The first 5 rows are patterns. Each new row is the sum of 2 different patterns, raised or lowered, with some noise. Before adding, each is slid sideways (what falls off one end comes back at the other) and multiplied by a number that may be negative. Names go in the order of the patterns.
(in the rows, 128 means zero)
Some rows, each with the names of its patterns after it:
[165  98 131 111 100 137  91 102 111 114 128 154 126 123 137 111 163 115
 133 121  93 132 113 114 120 130 150 111 155] : lerog
[ 96 154 120 111 114 134 115  96 119 132 122 163 154 145 114 129 146 143
 152 113 147 164 144 164 151 167 115 147 142] : sevo
[157 132 106 124  91 139 101 119 145 100 136 152 147 125 155 122  91 115
 108 124 141 130 167 114 109  97 112 145 137] : sur
[121 162 152 138 118 168 120 104 124 122 156 142 118 161 106 148 134 105
 165  99 120 128 127 156 122 140 165 113 138] : Dazo
[109 109 120 117 115 138 133  97 156  93 131 161 127 156 165 103 105 111
 105 139 133 105 151  90 106 125  91  99 104] : zilu

New rows. What belongs after each?
[114 116 138  71 162 153 152 138  97  77  90 115 119 133 107 117 127 124
 131 133 119 106 103 111  69 133 116  88 159] : lerog sur
[148 151 114 168 152 103 129 124 107 142 133 125 132 127 128 148 114 139
 150 139 163 117 134 115 107 150 127 144 122] : lerog sur
[136 170 155 147 140 109 144 137 110 159 117 149 113 128 149 143 122 151
 156 141 134 129 117 131 132 151 137 148 151] : lerog Dazo
[100 107 112 150 137 134 110 105  98  96 134 109 120  99 133 113 122 145
 107 121 124 104 102 107 103 104  77 110 105] : lerog zilu
[ 96  83 144 116 113  89  91 127 115  69 117 113 111  97 116 101 119 125
 120 120 130 152  95 153 152 130 121 109 103] : sevo Dazo
[ 77 106 140  96 102  88  99 126 110 134 100 119 124 113 130 127 114  94
 100 110 103  82 132 124 112 111 124  90 128] : lerog Dazo
[129 149 138 135 111 121 158 142 168 150 144 109 126 131 106 147 137 107
 122 133 106 113 111 116 106 152 129 138 130] : sevo sur
[166 122 120 119  99 152 109 110 107 135 125 136 125 120 151 123 147 136
 120 133 102 122 135 102 118 129 146 124 145] : lerog Dazo
[135 116  77 150  86 109  93  75  94 110  78 113 134 115 117 111 119 108
 121 111 110 144 138 116 172 108 105 110  85] : Dazo zilu
[131 153 122 136 139  96 140 133  93 163 165 154 151 104 140 133  78 192
 151 148 189 150 184 171 164 152 141 124 123] : lerog zilu
[136 118 126 116 111  93 101 118  64  67 120  97 105 145  92 142 156 114
 129 123  93 110 127 125 136  77 128  85 102] : lerog sevo
[143 138 113 171 114  96 161 124 147 146 149 166 157 182 143 153 137 159
 146 148 185 126 157 146 130 160 133 170 158] : lerog sevo
[151 123 169 119 148 150 106 119 103 109 130 152 165 156 139 130 143 114
 134 157 146 178 160 138 140 129 133 153 142] : sur zilu
[114 139  92 110 128 110 132 126 100 138 133 127 132 119 100 133 130  99
 153  79 136 138 129 165 140 122 124 122 108] : lerog zilu
[162 175 124 157 127 106 171 156 151 160 148 165 154 155 197 143 155 164
 153 171 136 146 146 149 159 162 146 167 138] : lerog zilu
[117  93 123  71 125 129 118 102 101  97  91  76 105  88 108  72  83 102
 115  69 127 139 100 135  68 104 143  85 152] : Dazo zilu
[193 123 188 179 141 222 203 160 170 149 182 201 190 162 189 117 156 175
 134 161 123 164 151 170 188 158 193 188 150] : lerog zilu
[108 173 148 151 139 156 149 134 141 137 150 129 131 160 116 158 119 126
 156 118 146 132 143 160 136 138 145 134 125] : lerog Dazo
[106 118 118 141  99 168 159  97 152 104 108 151 107 107 125 135 139 157
 135 111 131 110 173 122 128 118  90 144 112] : lerog sevo
[114 111  57  88  87  92 124  98 138  62 116 100  44 125  69  52  57  89
  49  63 103  94  92 108  90  91  42  91 112] : sevo sur
[194 148 146 135 124 150 147 198 144 163 150 122 191 134 105 125 127 115
 129 199 151 161 184 122 158 138 178 169 191] : sevo sur
[127 157  94  79 103 103 134  83 100 113 114 112 109 125  85 126  83 101
  92  93 154 111 132 174 125 100 107 141 146] : sevo sur
[ 79 136 105 107 115 150 119 122 157 107 135 144 125 110 149 127 148 114
 106  99  83  83 148 135 119 124  97 130 121] : sevo zilu
[124 150 124 171 126 134 159 100 119 142 136 152 128 115 123 139 125 172
 148 135 162 142 173 139 150 136 122 145 122] : lerog zilu
[169 181 177 177 129 171 159 140 206 151 180 206 124 183 162 157 173 146
 159 171 118 169 159 153 127 137 150 165 129] : Dazo zilu
[132 165  81  91 104 100 140 150 108 145 100  97 148  89 107 105  88 117
 112 111 112 140 147  91 171 125 109 159 118] : lerog zilu
[104 131 162 114 113 121  95 100 119 140 129 131 130  96 176  94 112 153
 109 143 137 128 104 114 145 129 148 134 169] : sevo zilu
[131 134 140 129 143  83 104  96  96 143  89 148 112 105 145  84 139 106
 113 126  73 137 109  97 142 132 126 112  96] : lerog sur
[ 86  85  96 124  94  84 111  66 135  85  51  91  54  60  87 130  96 105
 120  77 123 102 136 113 113 150 133 117 117] : sevo zilu
[154 149 130 150 118  98 117 100 116 146 108 168 109  90  98  95 112 141
 155 132 115 111  91 144  88 134 143 100 147] : sur zilu
[173 121 122 147  86 180 130 110 128  82 125  99 120 137 117 178  83 125
 144 162 100 159 192 153 141 120  97 129  94] : sevo Dazo
[131 108 126 118 128 113 123 134 103 114 146 122  98 156 116 109 131 105
 137 145 132 152 114  99 102 116 129 136 123] : lerog sur
[135 110 117  94 112 161 102 135 123 110 147  96 105 106  73 120  87 148
  91 100 153 116 112 147 161 130 148 142 131] : sevo Dazo
[145  74 148 116 148 123  99 170 107 108 169 139 138 115 140 136 147 106
 121 138 129 156 107 111 135  88 169 103 104] : sevo Dazo
[ 83  36 117  32  68  91  71 112  90  66  86  51  66  77 102  76  94  45
  90  68  32  55  55  80  70  59  92  49  93] : Dazo zilu
[130 112 147 131 136 108 156 144 112 162 133 128 143  96 113  92 133 148
 176 145 120 134 103 162 137 141 155  99 156] : lerog sur
[161 169 129 186 124 129 142 109 102 171 161 146 162 133 139 185 134 191
 159 146 190 181 181 156 173 168 163 175 145] : sevo zilu
[138 139 137 118 117 132 131 156 147 132 172 144 131 170 109 168 160 143
 171 178 142 130 142 149 150 157 125 182 129] : Dazo zilu
[ 89 125 126 146 133 138 127  97 149 100 152 138 114 134 125 151 118 144
 123 103 138 102 153 176 108 166 107  97 112] : lerog sur
[ 99 141 163  92 101 106 109 127 125 126 127 104 126 164 137 145 123 128
 188 132 163 142 131 120 132 128  92 155 139] : lerog sevo
[157 197 153 160 124 130 166 138 150 122 153 176 172 172 161 182 122 183
 151 122 162 115 134 124 145 132 120 149 138] : lerog sevo
